The rows are grouped in 3 different ways at once. Each group adds its own fixed numbers to the row, and there is some noise. The rows also spread widely along 14 directions, which tell nothing about the answers.
Known rows, each followed by its group in each grouping:
[  38, -203,  237,  167,  105,  -74, -314,  -28,   51,  -54,   42,  248,
   21,   48,    6,  301, -265,  195, -108, -186,  -44,  -93,  -79,   54,
   29, -125,  252,  158,   80,  285,  333,  437, -303, -416, -109, -194,
   58] -> Q106 Q937 paf
[-502, -119,  261,   75,  -31,   49,  112,    7,   99,   26, -369,   93,
 -115,   39, -256,   36, -162,  120,  233,  330,  375,   90,   56,  -70,
  155, -101,  426,   40,   73,  -65,   75,  110, -337,  -10,  -73, -210,
  128] -> Q683 Q613 gir
[-254, -424,   47,  216,  -27,  -33,  195,   13,  243,   36, -177, -306,
   50,   24, -188,  -94,  -60,  151,  113,  349,  212,   -7, -293,   -9,
  290,  275,  246,  -91,  386, -302,  128, -304, -262,   30,   78,  139,
 -107] -> Q153 Q775 medo
[  84,  208,   31, -136,   28,  -41,   66, -160, -130, -171,  256,   73,
  -41,    1,   61,  -51,   39,  -30, -168, -185,   48,  -93,  404,  127,
  -62,    4, -169,   87,   27,  -16, -120,  -40, -123,   42, -105,  -66,
   56] -> Q793 Q24 zofe
[ -54,    5,  -18,  224, -196,  149, -216,   14,    8,   21,  156, -112,
  133,   62,   14,   45,  114, -118,   85,  -78,  -74,  -63,  -18,    4,
  -55,   41,   85,   25,  -20,  -89,   85,   12,  147,   62,  -66,  -51,
 -157] -> Q106 Q241 medo
[ -89,  102,   16, -122,  191,  -88,   46,  -73, -444, -214,   69,  -47,
   86, -206,  -81,  -44,  -58,  204,  210,    7,   86,    7, -193,  207,
  297,   23, -137, -293,  226,  140,  297, -330, -372, -162, -196,  -13,
  -79] -> Q828 Q860 Rorom
[ -37,  189,  -96,  231, -491,  209,  -28, -177, -101,  -71, -127, -279,
  260, -261,   23,  187,  -24,    7,   73, -130, -388,  249, -430,   47,
  124,  107,  214, -116, -324,   68,  -75,   83,  241,  289, -149,   -5,
  -84] -> Q153 Q241 gir
[ -10,  -18,  -89,  149, -105, -130,  -50,  -24,  236,   98,    1, -148,
    4,  224, -156,  -61,   31,  -41,   85,  197,  -91,  127, -129, -149,
  -45,  136,  198,  191,  -36, -170,  -64,  -40,  140,   63,   13,   58,
  -80] -> Q167 Q613 zofe
[-174, -259,  136,  241, -310,  218, -152, -173,  -71, -233, -204, -363,
  183,  -41, -253,   24,   96, -372,  182,   24,  235,  160, -165,  289,
   83,  162,  297,   96,    6, -373,  -71,  -69, -131,  -11, -109, -213,
 -194] -> Q683 Q937 Rorom
[ 126, -140,  -12,  -43,  -56,  -84,  -27, -256,  131,  -23,  108,   71,
    7,  140,   77, -155,  166,   28,   51,  -68,  -43,    9, -123, -146,
  215,  177,  -30,   88, -223,  -51,  -48,   36,  -26,  132,  156,  158,
 -121] -> Q167 Q860 paf
[ 127, -131,  -38,  117,   24, -139, -308, -233,  -75, -172,  173,  -57,
  158,  140,   66,   38,  127,  264,  104, -100, -266,  185, -410,  110,
   83,   78,   23,  198, -102,   69,  209,  -33, -152,  -91,  146,   97,
 -293] -> Q828 Q775 paf
[  22,  -75, -200,   53, -170,   58,   19,   66, -216,  -60,   53, -153,
  175,  -31,   22,   22,  -10, -192,  139,   70,   38, -158, -179,   84,
  251,  230,  -97, -306,  145,   62,   86, -279,  -18,  110, -113,  128,
  -74] -> Q793 Q24 medo
[ -66,  411,   96,  -35,   96,   19, -214, -140, -128,  -45,  361,  333,
  -41,   63,    7, -148,  276,   74,  111,  -78, -117,  201,  351, -355,
 -460, -237,  -61,  337, -291, -158, -107,  280,   71,  -45,  -86, -194,
   19] -> Q106 Q24 zofe
[ 114, -388,  294,   66,  144,   30,  166, -123,  -48, -212,   89, -233,
   79,  -57,  -79, -153,  115, -288, -130,  -34,  354, -138,  176,  223,
  -78,  225,  -92,   52,  286, -488,  -79, -116, -368, -283,  -75,  -52,
  -79] -> Q153 Q860 Rorom
[ -77, -170,  234,  -84,  -30,   17,  114, -156,  -86,   60, -179,  379,
 -133,  242,  124, -416,  -57,  147, -116,  100,  -36, -152,    0,  227,
  364,   38, -156,   58,  230,  156,   25, -103, -243, -104,   80, -244,
   66] -> Q106 Q860 zofe
[-127,  -38,  214,  293, -223,  296, -396,  -18, -124,   -7, -233, -114,
   52,   59,  -80,   35, -171, -169,  216,    4, -115,  -15,   23,  322,
  105, -220,  301,  164,  -44,   89,    5,  220,   27, -108,  -43, -471,
  -56] -> Q106 Q860 medo
[-329,  -73, -136,   24, -277,  -88,   -3, -140,  300,  139,  163,  197,
   -7,  213,   18, -117,  221,  251,  -20,   15,  -28,   52, -218, -210,
  139,  284,  123,  -49,   49,  -62,  248, -120,   -2,  306,   16,  107,
 -194] -> Q828 Q775 paf
[ 322,    0, -150, -187,  168, -449,  214,  -74,  264, -111,  112,   56,
 -155,  288,    7,  240, -325,  111, -257,  -33,  221, -247,  340,   -8,
  218,   77,   22,   68,   95,  292,   67,  105, -250,  -33,    7,  321,
  224] -> Q793 Q24 gir
[-317,   18,   72,  346, -118,  -47,  182,    2,  436,  101,  119, -241,
    9,  -97, -313,   95,   14,  194, -185,  139,    7,  192,   79, -166,
 -350,  171,  469,  126,  238, -480,    4,   57,  -39,   68, -230,   22,
  -74] -> Q683 Q937 zofe
[  63,  218, -105,   57, -130, -121,   34,  -42,  -43,  -10,  144,  -20,
    8,  293,   77, -165,  164,  135, -185,  -17, -384,  197,   67,  274,
 -119,   20,  -24,  146,  129,  106,   45, -245,  116,  129,   48,  144,
 -223] -> Q106 Q613 Rorom
[  23,  -76,   37,  147,  -32,   10,  -64,   -3,  101,   26,  110,  -44,
   26,   64,   23,  -18,   45,  -72,   42,   12,   13,  -36,   92,  -31,
 -107,   12,  148,   25,  -26,  -40,   14,  167,  -37,  -21,   30,    0,
  -55] -> Q153 Q860 paf
[ -20,   78,   37,  -44, -103,   63,  221, -113,   26,  -82,   91,    7,
  -24,  -34,    4,  -34,   28,  -35, -188,  -54,  119, -119,  279,   59,
   36,   66,  -17,   27,   59,   -9, -168,  -17, -119,  145,  -95,   15,
   77] -> Q106 Q24 zofe
[  90,  225,   -5,   26,  268, -165, -560, -210, -448, -237,  147, -230,
   80,  -24, -130,  -58,  -40,   -7,  537,  -48,   -8,  112, -162,   51,
  144, -176,  -19,  151, -127,  -19,  205, -206, -173, -258,    3, -247,
 -138] -> Q153 Q613 zofe
[ 119,   47,  -46,   90, -146,   90,  370,  163,  209,  214,  112,  -25,
  -18,  -77,   59,  -13,   24,    6, -272,   55, -179,  -41,  198, -200,
 -291,   40,   61,  -66,  -77,  -68, -252,  168,  136,  142,  -47,  200,
   81] -> Q167 Q775 paf
[ 170,    0,  -75,   -6,  -82,    4,   61,  -44, -126,   20,  115,  -60,
   -9,   65,  125, -177,   47,  -39, -134,  -97, -198, -121,   46,  245,
  117,   69, -167,  -78,  152,  126,   -6, -225,  -10,   88,   71,   64,
  -93] -> Q167 Q24 paf
[  31, -168,  -65,  243, -388,  342,  114,  -61,  -27,  -39, -168, -295,
  106,  -77,  242,  -52,  103,   75,  -13,   42, -373,  -73, -133,  344,
  271,  -73,   58,    1, -119,  208, -271,  -73,   33,  476,  267,  157,
 -180] -> Q106 Q24 zofe
[-123,   84, -179,   -9,   48,  -77,  115,  218,   85,  256,  347,  145,
 -146,   78,  109, -141,   -1,  242, -108,  -39,   17, -413,  279, -100,
   59,  -71, -123, -303,  360,  155,  350, -251,  -63,  133,  -82,  123,
 -108] -> Q106 Q775 Rorom
[ 112,  213,   34,   99,  -74,   -3,  261,  149,   33,  123,  169,   37,
  -14, -116,  -30,   82, -223,   42, -490,  -86, -292,  -74,  235,  126,
 -319,   22,    5,  -54,  314,   82,  -61,  111,   70, -177, -317, -130,
  168] -> Q167 Q24 zofe
[ 119, -292,  189,  270,   21,   61,  -21,  -18,  -30,   15,  -38,  -98,
  121,   61,   53, -199,  102,   36,  -27,  128, -204,   40, -263,   80,
  -99,   96,  -32,  193,  108, -215,  -45,  -19,  -78, -246,   46,  -34,
 -119] -> Q106 Q241 zofe
[ -37, -297,  -37,   63,    5,  -20, -149,   11,  116,  -46,  303,  106,
   45,  251,  163,   11,  256,   -1,   16,  -44,  154, -144,  101,    9,
  -28,   98,  -22,   75,   35,  -39,  123,  -44, -146,   68,  152,  174,
 -225] -> Q793 Q775 paf
[  52,    9, -163,   22, -184,  -75,  171,   96,   13,   17,  127,  100,
  107,  205, -125,    5,  -31, -433, -121,   97,  219,   -8,   -5,    9,
 -151,  401,   75, -216,  202,  -24,    0,  -23,   36, -177, -327,   56,
   35] -> Q683 Q860 paf
[  30,  219, -173,   -2, -141, -109,  571,   95,  103,  192,  170,  -81,
   12, -170,   -8,  -77,   -7,   72, -320,  102,  -77,  -80,  183, -233,
 -149,  182,  -44, -309,  170, -122,  -68, -111,   36,  222, -232,  279,
  149] -> Q153 Q937 gir
[-115,   34,   92,  -60,   71, -108, -351, -281,  -51, -256,  191,  181,
  -46,  257,   -2,   50,   59,  143,   81, -171,  134,  -15,  167,  217,
  202,  -76,   47,  289,   63,  168,  179,  -43, -250,  -35,   65, -154,
 -110] -> Q106 Q24 zofe
[ -11, -119,  198,  -19,   58,  -87,   60, -235,    5,  -11,  -91,   17,
  -92,  110,   46, -210,   -1,  174,  -58,  -10,   26, -118,   83,   81,
  254,  -35,  -32,  164,   47,  -56,   46, -107, -277,   51,  123,  -32,
  -34] -> Q106 Q613 gir

New rows, each followed by its group in each grouping:
[ -40,   37,  104,  -37,  -10,   12,   38, -116, -171,   48,   23,  210,
  -17,   -9,   85, -237,   -8,  149,    2,   -1, -142,  -30,  -60,  -78,
  155,   61, -162,  -45,   27,  -59,   60,  -96,  -80,  -73,  -55, -147,
   27] -> Q793 Q775 medo
[-202,  149, -129,   42, -173,  -50, -125,    4,   54,  139,  -40,  109,
 -100,  237,  -72, -105,  -47,  -30,  199,  162,   59,  -82,   88, -143,
  141,  -52,  145,   -5,   22,  108,  132,  -13,   75,  190,  -64,  -87,
   12] -> Q106 Q24 gir
[-173, -289,  199,  277, -449,  333,  -50,  -13,   82,  106, -428,  -17,
   42,   -6,    3,  -13, -123,  -65,    2,   91, -238,    6, -182,  163,
  110,  -93,  284,  102,  -93,   69,  -65,  385,   15,   84,   12, -346,
   34] -> Q828 Q24 Rorom
[-206, -315,  170,  126, -252,  209,  192,   85,  106,   33,  -60,  247,
   89,   98,  147,  -18,  208,  112, -219,   41,  -85,    6,  -81,  140,
  -76,   77,   26,    4,  130,   42,   63,  151, -100,   37,    4,   -5,
  -68] -> Q828 Q241 Rorom
[-251,  238, -116,   96, -207,  277,  -50,  290, -199,  175,  -66, -194,
  -56, -136,   37,  -73,   15,  -44,  299,  140, -102, -114,  237,  137,
   46, -350,  117, -250,  -43,  230,  -17, -157,  115,  376,   28,  -80,
  -91] -> Q167 Q613 paf
[ -22,   65,   96,  121, -354,  305,  316,  -24, -164,  -78,  -99,   57,
  179,  -70,   95, -114,  258,  -98, -163,   68, -326,  312,  -69,  151,
 -237,   88,   15,    9, -150,  -45, -324,  138,  135,  125, -109,   63,
  -64] -> Q106 Q860 Rorom
[ 131, -207, -111,   50, -179,   12,  175,  -87, -163, -238, -202, -161,
  170,  166,   65, -118,  157,  -82,  125,  312,  -99,  241, -351,  231,
  194,  258,  -41,   66,  -44,   29, -274, -229,  -45,  126,  162,  290,
  -99] -> Q793 Q24 zofe
[ 188,   26,  -90,  141,  -18, -247,  -80, -150,  146, -256,  475, -110,
  186,  205,   21,  349,  100,  225, -409, -307, -266,  180,  -13,  430,
 -244,  218,  145,  178,  241,  141,  219,    8,  -98, -118,  -82,  252,
 -281] -> Q828 Q860 paf
[ 107,  -39,   16,   91,  241,  -36,  320,   33, -217, -163,  -17, -536,
  145, -423,  -60,  102,  -23,  262,  212,  182,   50,    7, -171,  -40,
   71,  -55,  -23, -184,  -48, -141,  -47, -158, -342,   33,  -10,  354,
   -9] -> Q828 Q241 gir
[ -10, -220,  101,   18,  -48,  -39,  230, -180,  168,   38,   15,  163,
  -21,    4,  112, -128,   67,  228, -184,  -21,  -60,  -63, -104, -160,
  155,  174,    2,   29,   57,   -8,   13,   68, -212,  106,   86,  207,
    4] -> Q106 Q24 paf
[-296,  -43,  137,  -50, -234,  110,  219,  -95,  -68, -137, -134,  131,
   74,  147, -126,  -60,  190, -104,  -96,  151,  200,  239,   29,  222,
  -20,  205,   87,   56,  141, -174, -152, -158,  -96,   41, -128, -113,
  -31] -> Q167 Q775 gir
[-294,   75,  -16,   92, -258,  -19,  396,   13,  177,   32, -283,  -58,
  -23,   40, -136,   61,  -65,  268,  -86,  340, -119,  268,  -62,   64,
   26,   21,  328,    0,   95,   90,  -80,   41,  -64,  266,  -43,  134,
   92] -> Q828 Q24 gir
[ -97,   85,  -49, -223, -174,  -32,  301, -254,  -41, -128,  173,  371,
  111,   24,   41,  -84,  320,   30,  -68,  -91,  108,  181, -144, -311,
   79,  322, -137, -108, -218,  -73,  -29,  -30,  -92,  212, -109,  255,
  -42] -> Q683 Q613 Rorom
[-355, -299,  268,  129,  -20,  156,  -40, -160,   -1,  -98,  -29,   63,
   41,  -28,   98, -127,  253,  390,   74,  -49,  -37,   42, -192,  150,
  250,  -12,   50,   52,  159,  -79,  231, -168, -289,  112,  147,   15,
 -271] -> Q106 Q241 Rorom
[-127, -175,  146,  132,  114, -133,  -26,  -23,  218,   42,  503,  311,
   35,  273,   28,  -11,  208,  217, -441, -164,   10, -108,  153,   24,
 -298,  252,  -52,  137,  527, -253,  354,  -85, -165, -283, -159,  -12,
 -191] -> Q106 Q775 medo
[-157,  305,   74,   44,  -49,   -1,  163,   33,  -26,  328,  -46,   79,
 -150, -127, -170, -383, -171,  -32,   23,  187,  -41, -101,  128, -333,
  -68,   36,   17, -155,  146, -228,  -17,  -15,   87,  -70, -360, -298,
  193] -> Q106 Q860 zofe
[  85, -105,  146,  138,   13, -131, -116, -269,   29,  -67,    5,  -83,
   46, -137,  -24,  100, -185,  260,  -67, -166, -154,   -4, -209,  -41,
  200,   27,  135,  104,  -25,  -37,  190,  142, -231, -146,  -36, -111,
   14] -> Q153 Q937 gir
[ 281,   77,  111,   11,  324, -197, -182,  -67,  -22, -286,  465,  -52,
   17,  197,   41,  158,  136,  140, -194, -309,  -65,   65,  381,  306,
 -298, -155,  -90,  351,  103,   -5,  102,    6, -159, -284,   66,   98,
 -172] -> Q167 Q241 Rorom
[  39, -267,  136,  145,  106,  -34,  155,  135,   -9,   35,  -69,  249,
   63,  227,   56,  -24,   60,   91,  -63,  322,  -88,   86, -119,  -94,
 -232,   -1,   50,  145,  117,   36,    6,  226, -165, -278,   12,  131,
   63] -> Q106 Q24 gir
[ 357, -522,  140,  332,  143,    0,  255,  322,  -60,  -62,  -25, -288,
  225,    3,   45,   72,  -31, -183, -225,  226,  -96,  -27, -233,  205,
 -370,  204,  -49,   -4,  328, -242,  -56,   31, -164, -519, -106,  244,
  -50] -> Q793 Q241 Rorom
[ -89, -146,   89,   13,   22,   17,  343,  160, -114,  -77,  -15,   82,
  111, -128,   84,   56,   -4,  134, -143,   94,   58,   10, -133,   90,
   19,  174,  -27, -252,  258,   94,   71,  -98, -257, -107, -144,  213,
   57] -> Q793 Q241 paf
[  38,   67,   96,   40,  -95,  115,  276,   98, -104, -150,  -24,   78,
  161, -214,   38,  293,  -74,  179, -219,  -76, -235,  207, -150,  107,
  -85,    4,   82,  -96,  -44,  257,  -37,  217,  -52, -120, -187,  130,
   89] -> Q167 Q241 Rorom
[ 288, -174,   16,   51,   53,  -91,   12, -234,   64, -205,  -46, -412,
   12,  -68,  -40,   53,  -83,   75,   89,  -44,  -15,  -70,  -24,   79,
  221,  -48,   50,  160, -180,  -66,  -97,   62, -244,   89,  201,  174,
  -58] -> Q828 Q24 Rorom
[  -6, -166,  -71,   71,  -90,  163,  256,  280,   24,  -20,  293,   89,
  119,  -72,  264,  308,   27,  212, -382, -172,  -93, -333,   81,  350,
   67,   24, -107, -319,  345,  445,  136,  -91, -126,   87,  -61,  239,
  -66] -> Q167 Q241 zofe
[ -29,  146,  212, -103,  119, -100,  378, -185, -155,    1, -179,  246,
  -87,   44,   -5, -452,   25,  392, -152,  274, -264,  336, -101,  -21,
    2,   49, -132,  192,   92,  -94, -191, -155, -182, -142,   22,  -22,
  116] -> Q106 Q775 zofe
[   6,   65,  111,   70, -143,  -69,  -34, -155,    2,  -72, -197, -169,
   64,    1, -319,   41,  -93, -264,  119,  132,  159,  218,  -65, -129,
  -27,  114,  251,  176, -161, -309, -172,  164,    9, -137, -226, -186,
  118] -> Q167 Q937 gir
[-201,  165,  -16,  141, -319,    1,   82, -130,   26,  -18,  139,  226,
  137,    6,  -69,  128,  -88,  160, -318, -153, -297,  205, -273,  168,
  -23,  327,  194, -101,  228,  121,  182,    7,   47,  -77, -383, -142,
  -62] -> Q683 Q860 zofe
[ -55,  174, -101,  162, -355,  183,  -10,  -46,  153,   47,  112, -156,
   68, -153,  -34,  202,  -17,  -97,  -22, -192,  -77,  -93,  128, -114,
  -14,   23,  231, -103, -216,   27,  -45,  251,  194,  313, -211,   25,
  -65] -> Q106 Q860 Rorom
[ 158, -213, -176,   67,  -70,  -28,  -56,   34,  -87,   54,  290,   42,
  102,  130,  125,  -79,   38,  -76,  -72, -142,  -15, -308, -185,   78,
  151,  220, -196, -252,  223,   48,  289, -240,  -99,  -97,  -67,   81,
 -222] -> Q683 Q775 Rorom
[ 273,   83, -162,  135,  -50,  105, -127,  -61, -318,  -10,  178, -351,
  118, -257,   50,   31, -123, -134,  182, -173, -108, -285,  -93,   12,
  150,  -67, -114, -248, -192,    4,   42, -118,  -35,   47,  -89,  -25,
 -122] -> Q683 Q775 gir
[  79,  -67,  207,  233, -120,  220,  153, -148, -179,  -14,   43, -382,
  164, -324,   63, -166,  140,  116, -230, -157, -485,   44, -133,  313,
  -10,   77, -104,    8,  136, -307, -123, -272,  -38,   85,   19,  -30,
 -225] -> Q167 Q613 medo
[  -7,  107,   -9,  -32, -127, -108,  -52, -144,    8, -139,  169,  -61,
   78,  232, -181,  -28,  155, -255,  -82,  -14,  227,   66,  269,  151,
 -108,  171,   33,  163,   99, -249,  -22,  -90,  -32,  -31, -130, -124,
  -21] -> Q828 Q937 medo
[-176,   13,  342,  -89, -135,   67,   42, -195, -105,  -83, -541,  151,
 -155,   81,  -44,  -60, -280,   12,   68,  102,  125,   44,  214,  234,
  349, -215,  190,  218, -155,  165, -149,  183, -261,   17,   26, -400,
  250] -> Q793 Q613 gir
[ 101,  -33, -180,   38, -148,  -72,    3,  -71,   85, -152,  -85,  -45,
   68,  279,   46,  138,  -23,   57,  149,  164,  -66,  131,  -89,   74,
  269,   -3,  153,  103, -158,  333,  -59,   82,   -3,  194,  273,  258,
    8] -> Q153 Q24 medo
[ -98,  212, -103,  -33, -158,   31, -245, -135, -170,   94,  257,  102,
  -24,  -92,  119,  -88,   46,   23,  126, -261,  -39, -306,  135, -165,
  212,  -72, -124, -179, -133,   24,  235,  -75,   27,  247, -143, -175,
  -69] -> Q793 Q937 gir
[  24,  147, -168,   83,  -70, -102,   51,  -34,  203, -156,  254, -190,
   74,   94,  -64,  239,   84,    2,  -39,  -29,   72,  100,  199,   40,
 -121,   92,  260,   50,  -55,   70,  -55,   50,   -4,  191,  -40,  372,
 -130] -> Q106 Q860 paf
[ 196,   26,   56,  316,   -6,  -35,  -91,   71,  -23,  170,  266,   73,
   77,  165,  186, -209,  183,  224, -287,  -49, -676,  157,  -37,  110,
 -483,  -75,  -19,  245,  132,  -38,   90,   71,  115, -173,   60,   33,
 -213] -> Q106 Q937 paf
[ -81,   27,  182, -103, -159,   72,  244, -293, -181, -270,    7,  132,
   90,  -94,  -15,   83,   57,   23, -248, -191,  146,   74,  121,  283,
  144,  128,   11,   -4,   19,    6,  -76,  -19, -316,   43, -157,  -75,
   53] -> Q683 Q937 gir
[-445,  369,   -9,   37, -556,  116, -146, -170,   44,  205,   42,  202,
  -61,   -2, -162, -131,  -65,  -96, -180, -259, -151,  -15,  101,   33,
   26,  146,  129, -123,  202,  -75,  265,  -26,  240,  197, -469, -572,
  -11] -> Q828 Q24 Rorom
[ -83,   14,  -76,  310, -109,   95,  224,  306,  154,   89,  370, -163,
  114,  102,   54,   63,  309,  125, -331,   89, -329,  180,  185,  218,
 -625,   44,  128,   19,  324, -141,  -52, -141,  137,   90,  -23,  286,
 -288] -> Q167 Q775 paf
[ 254,  123, -135,  147, -264,  126,  106,  -37, -178,    2,  -19, -336,
  133, -134,   64,  -66, -118, -180,  -68,  -49, -329,  -65,  -53,  210,
   98,   60,  -64, -149,   -4,   60, -153,  -93,  141,  138,  -23,   -8,
   18] -> Q153 Q24 medo
[  94,  118,   94,  133,  -50,   90, -125, -237, -106,  -36,  134, -248,
   53,  -32,  -62, -279,  211, -100,  120,  -42, -122,   94,   83,  -63,
 -115,   13,  -65,  235, -176, -458, -188, -122,   66,   37,   46, -110,
 -161] -> Q106 Q775 medo
[ 196,   22, -105,  292, -185,  -26,   64,  -12,  279,   79,  252, -134,
   85,   63,   87,  152,  -26,  180, -350, -130, -465,  -29,  -20,   69,
 -197,  103,  160,  101,   37,   79,  -34,  189,  163,   72,  -75,  177,
 -134] -> Q106 Q860 zofe
[-126,  104,  -80,  -23, -277,  225, -283, -109,  -39,  157,   40, -137,
  -68,   12,  -79, -239,   38, -371,  363,  -65,  242, -326,  223, -163,
  334,  -39,  -22,  -99, -211, -208,  -58, -142,  165,  297,   -7, -337,
  -53] -> Q167 Q775 medo
[-177, -126,  -39,  -37, -124, -153,  356,  -75,  273,  160,   36,  110,
  -33,   70,   -6, -200,  172,  273, -122,  120,  -37,    5, -150, -298,
  111,  263,    0,  -90,  104, -155,  126, -125,  -99,  256,    4,  259,
  -66] -> Q828 Q613 Rorom
[ 115, -231,  217,  178,  270,   49,  158,  163,  -69,  -75,   34, -202,
    7,  -89,  -42,   -7,  -68,  -30,  -73,  189,  146, -190,  242,  150,
 -227, -123,   11,   82,  279, -139, -113,   46, -342, -286,  -25,   14,
   53] -> Q106 Q24 zofe
[-245, -202,  121,  173, -330,  289, -273,  -77, -194,  -20,  -72,  416,
   49,  437,  286, -228,  213,  190,  -18,   -6, -397,  123, -181,  576,
  137, -117,  -10,  224,   98,  342,  105,  -80,  -35,   28,  267, -362,
 -275] -> Q683 Q775 zofe
[ 383, -484,  -17,  301,  -11,   89,  -99,  104,   21,  107,   37, -189,
   84,  156,  243, -164,   60, -206,   21,   79, -223, -266, -123,   64,
  -64,  -13,  -81,   77,    6,  -25,  -57,  123,  -50, -108,  305,  101,
 -118] -> Q153 Q24 paf
[ 263, -310,  192,  -72,  153,  -58,  227, -153,  -76, -173,  -59, -158,
   44, -265,  -54,   89, -248,  -45,  -96, -111,  253, -315,  -41,   80,
  301,  130,  -93, -142,   53,  -51,   14,  114, -463, -245, -144,    2,
  126] -> Q828 Q860 Rorom
[  64,   11,   94,   79,   87,  -35,   53,  -53, -132, -184,   94, -147,
   82,   43,  -27,  122,   53,   40,  -26,   -9,   23,   79,  113,  230,
 -111,  -62,   87,  116,   16,  -21,   -6,  -44, -248,  -57,   16,   80,
  -97] -> Q683 Q613 gir
[-120, -316,   96,  147,   21,  218,  152,  142,   28,  -71,   79,  -23,
   88,   15,  123,   -3,  280,   70,  114,  232,  154,  -47,   94,  -11,
 -132,  -95,   28,   48,  -25,  -83, -162,   56, -223,  111,  223,  162,
  -82] -> Q153 Q775 zofe
[ 518,  -98, -268,  143, -155,  -50,  249,  -21,  258,   54,  208, -260,
   90,   75,  131,   80,  -69, -158, -229,  -59, -168, -251,   34,  -48,
   17,  215,  -32,  -45, -189,   52, -267,  142,  100,  156,   66,  368,
  -16] -> Q683 Q860 zofe
[ -94,  191,  205,   83,   -5,  -42, -358, -423, -147, -216,   26,  -44,
   80, -130, -242,   23,  -84,   74,  146, -182,  -33,  274, -228,  -68,
   30,   88,  174,  292, -164, -270,   39,   91, -114, -259, -254, -377,
  -59] -> Q106 Q775 zofe
[  28, -146,   99,  129, -133,  114, -260,  -22,   23,   48,  -83,  145,
  -14,   40,   11,  136, -156,  -19,  113,  -92, -130,  -85, -109,  -81,
  125, -138,  155,   96, -173,  193,  115,  401,    0, -117,  -12, -223,
   38] -> Q167 Q24 Rorom
[ 349,  222,  -45,  177,   66,  -65,  -59, -102, -116,  -79,  284, -329,
   73,  -17,   -1, -125,  140,  -90,  -70,  -79, -328,  147,  150,   28,
 -415,  -29,  -40,  246,  -92, -234, -187,    2,   89,  -60,    0,  145,
 -154] -> Q106 Q24 paf
